All groups share one centre, and each spreads out both ways along 5 directions, with some noise.
Known rows, each followed by its group:
[-2.33 -0.28  3.86 -2.11  0.19  0.40 -2.67 -0.95 -1.30]
kadi
[ 0.82  3.82 -3.49  0.24  0.78 -2.60  2.04  2.32 -1.02]
kadi
[ 0.53  1.63  1.02  0.84 -0.85 -0.93 -0.37 -0.16 -2.51]
Migan
[ 0.83 -0.18  4.17  0.14  0.10  0.38 -0.79 -0.63 -1.34]
kadi
[ 0.49 -1.17  0.62 -1.58 -1.10  2.70 -1.44 -2.13 -0.93]
zukas
[-1.91  0.77 -3.57  0.24  0.35  0.24  2.12 -2.12 -3.39]
zukas
[-0.23  3.08  0.09 -1.67  2.36 -0.34  1.44  0.48 -2.22]
Migan
[-2.11 -3.32  1.52  1.08 -3.18 -0.49 -2.54 -2.95 -2.81]
lumip
[-3.48  1.77 -1.84 -1.28 -0.89  2.55 -1.71 -1.68  1.35]
Migan
[ 1.55  2.41 -2.93  1.26  2.07 -1.25  3.84  2.01  0.15]
kadi
[-1.36  0.18 -1.39  1.84 -1.85 -2.49 -0.44 -0.96 -3.60]
zukas
[-0.84 -1.25  1.20  0.78 -0.87  0.70 -0.65 -0.82  1.07]
lumip
[-1.79  2.94 -0.61 -0.64 -1.70  2.08 -2.03 -1.94 -0.67]
Migan
[ 4.05  5.04 -0.28  1.98 -0.83 -1.90  1.15  2.86 -0.97]
lumip
[-1.58  1.78 -1.13  0.10  0.82 -3.13  1.08  0.86 -3.72]
zukas
[ 0.24 -2.54  1.94  0.95  1.80  0.52  0.97  0.50  3.21]
Migan
[-0.04  2.88  3.64  1.06  1.08  0.12  1.46 -1.63 -5.73]
Migan
[-1.02 -0.96 -0.26 -1.64 -0.34  1.28 -0.69 -1.64 -1.56]
zukas
[ 0.95  1.20  6.11 -1.80 -0.23 -0.51 -2.66 -0.01 -3.27]
kadi
[ 3.20 -0.79  3.50  1.33 -2.97  3.11 -2.39 -1.18  1.73]
zukas
[ 3.48  2.40  6.89 -1.27  0.38  0.33 -1.61  1.36 -1.58]
kadi
[ 0.24  1.06 -0.89  0.16  0.03 -0.06  0.29  0.96  1.73]
lumip
[-0.94 -0.26  1.92  5.18 -4.07 -1.05 -0.84 -2.44 -3.18]
lumip
[-1.25  1.43  0.18 -0.37  0.40 -0.21  0.33 -0.69 -2.35]
Migan
[ 2.88  0.04  2.03 -0.32 -1.04  2.77 -0.99 -1.18  0.02]
zukas
[-2.89 -0.15 -2.27 -0.58  1.03 -0.67  1.19 -0.69 -1.30]
lumip
[-3.90  0.60  0.19 -1.28 -3.27 -1.26 -5.02 -0.89 -0.75]
kadi
[-0.77  0.76 -0.73 -1.00  2.46  0.85  1.48  0.92  1.81]
lumip

New rows. What belongs after each?
[ 0.84  1.78  2.50  0.87  1.19  0.19  1.17  0.41 -0.62]
lumip
[-0.61 -1.18  1.35 -0.36  3.46 -0.14  2.20  0.66  0.45]
Migan
[ 0.88  1.19  2.24 -0.55 -0.58 -2.43 -1.62  1.37 -2.05]
zukas
[ 2.32  0.78  1.80  1.97 -1.48 -0.50  0.10  0.45 -0.83]
kadi
[1.41 3.79 2.86 1.93 3.99 2.14 4.08 1.43 2.76]
lumip
[-1.36  0.33 -0.69  1.72 -2.47  0.30 -1.97  0.02  2.66]
kadi
[ 0.51  1.21  0.47  0.18  1.71  0.02  1.59  0.72 -0.02]
kadi
[-2.10 -1.70  1.31 -3.95  5.26  2.89  1.35  0.36  3.74]
lumip
[-1.89  2.65 -0.69  0.37  3.78  0.51  3.96  0.39 -0.30]
lumip
[-2.84 -5.68 -0.24 -3.32 -2.65 -0.61 -5.01 -2.01 -1.07]
lumip
[-0.10 -1.14  3.33 -2.01  2.75  2.24  0.22  0.15  1.94]
lumip
[ 1.89  2.97 -1.13 -1.67  0.22 -0.97 -0.88  2.83  1.72]
Migan
[ 2.05 -0.40  3.77 -0.54 -1.57  0.79 -2.53  0.27  0.16]
zukas
[4.25 0.38 3.48 1.98 2.56 2.97 3.24 1.04 3.84]
kadi
[ 0.78  4.22 -1.22  0.32 -5.56  0.04 -4.93 -0.56 -0.73]
Migan
[-1.87 -0.06  2.45 -1.23 -1.19 -0.46 -3.00 -0.89 -1.82]
kadi
[-3.12 -0.81 -0.72  0.80 -2.01  1.13 -2.30 -0.93  3.71]
kadi
[-2.44 -1.33  1.82  0.66 -1.20 -2.83 -2.48  0.50 -0.20]
zukas
[ 0.62  0.47  1.79 -3.02  2.16  1.86  0.10  0.17  0.17]
zukas
[-1.37  0.23  0.01  0.82 -1.33 -0.72 -0.43 -1.21 -2.29]
Migan
[1.31 1.58 4.05 0.81 2.44 1.45 1.57 0.56 0.53]
lumip
[-5.52 -0.57 -1.24 -0.13  2.92 -0.51  2.64 -1.98 -3.46]
lumip
[-1.02 -1.93  1.15 -0.49 -1.56 -1.48 -2.33 -1.16 -2.58]
lumip
[ 0.23  0.41 -0.86 -0.59 -0.92 -1.54 -1.04  0.76 -0.81]
lumip
[-1.72 -2.44 -0.83  1.59  2.19  0.98  3.45 -1.61 -0.20]
kadi
[ 2.91 -0.10  8.27  1.54 -4.82  1.15 -6.02 -0.38  0.10]
kadi
[-2.98  1.94 -2.07 -0.94 -0.69 -1.79 -1.43  0.62 -0.09]
kadi
[ 3.36  0.65  5.34 -1.90 -2.48 -1.73 -4.53  1.61 -2.66]
zukas
[-3.70 -1.39 -3.77 -0.52 -0.17 -2.92 -0.03 -0.80 -2.20]
Migan
[ 0.32  0.54  0.17  1.17 -3.15  0.00 -2.45 -0.37  1.05]
Migan
[-2.98  0.85  0.22 -1.93  4.72 -0.99  2.20  1.70  1.08]
zukas
[-0.25  0.83  3.15 -1.87  2.95  1.04  0.67  0.53  0.12]
kadi
[-1.96  1.11  1.51  1.46  2.80  0.96  2.78 -0.65 -0.61]
lumip
[ 0.44  2.94 -2.56  0.33  1.06 -1.67  1.72  2.06  0.08]
kadi
[ 3.26  3.33  3.87  0.72 -0.74  1.44 -1.00  1.09  0.38]
Migan
[-0.65 -1.38  5.22 -1.03  0.86  1.28 -1.07 -1.45 -1.37]
kadi
[-5.34 -2.95  0.59  2.67  0.92  2.24  1.09 -3.71  0.58]
lumip
[ 2.45  1.58  7.53  5.50 -1.19  0.78  0.60 -1.70 -2.68]
lumip
[ 1.81  0.68  6.88 -0.06 -3.46  0.81 -5.54 -0.09 -0.12]
kadi
[-3.68 -1.23 -1.32 -3.53  3.69  0.48  1.25 -0.43  0.08]
lumip
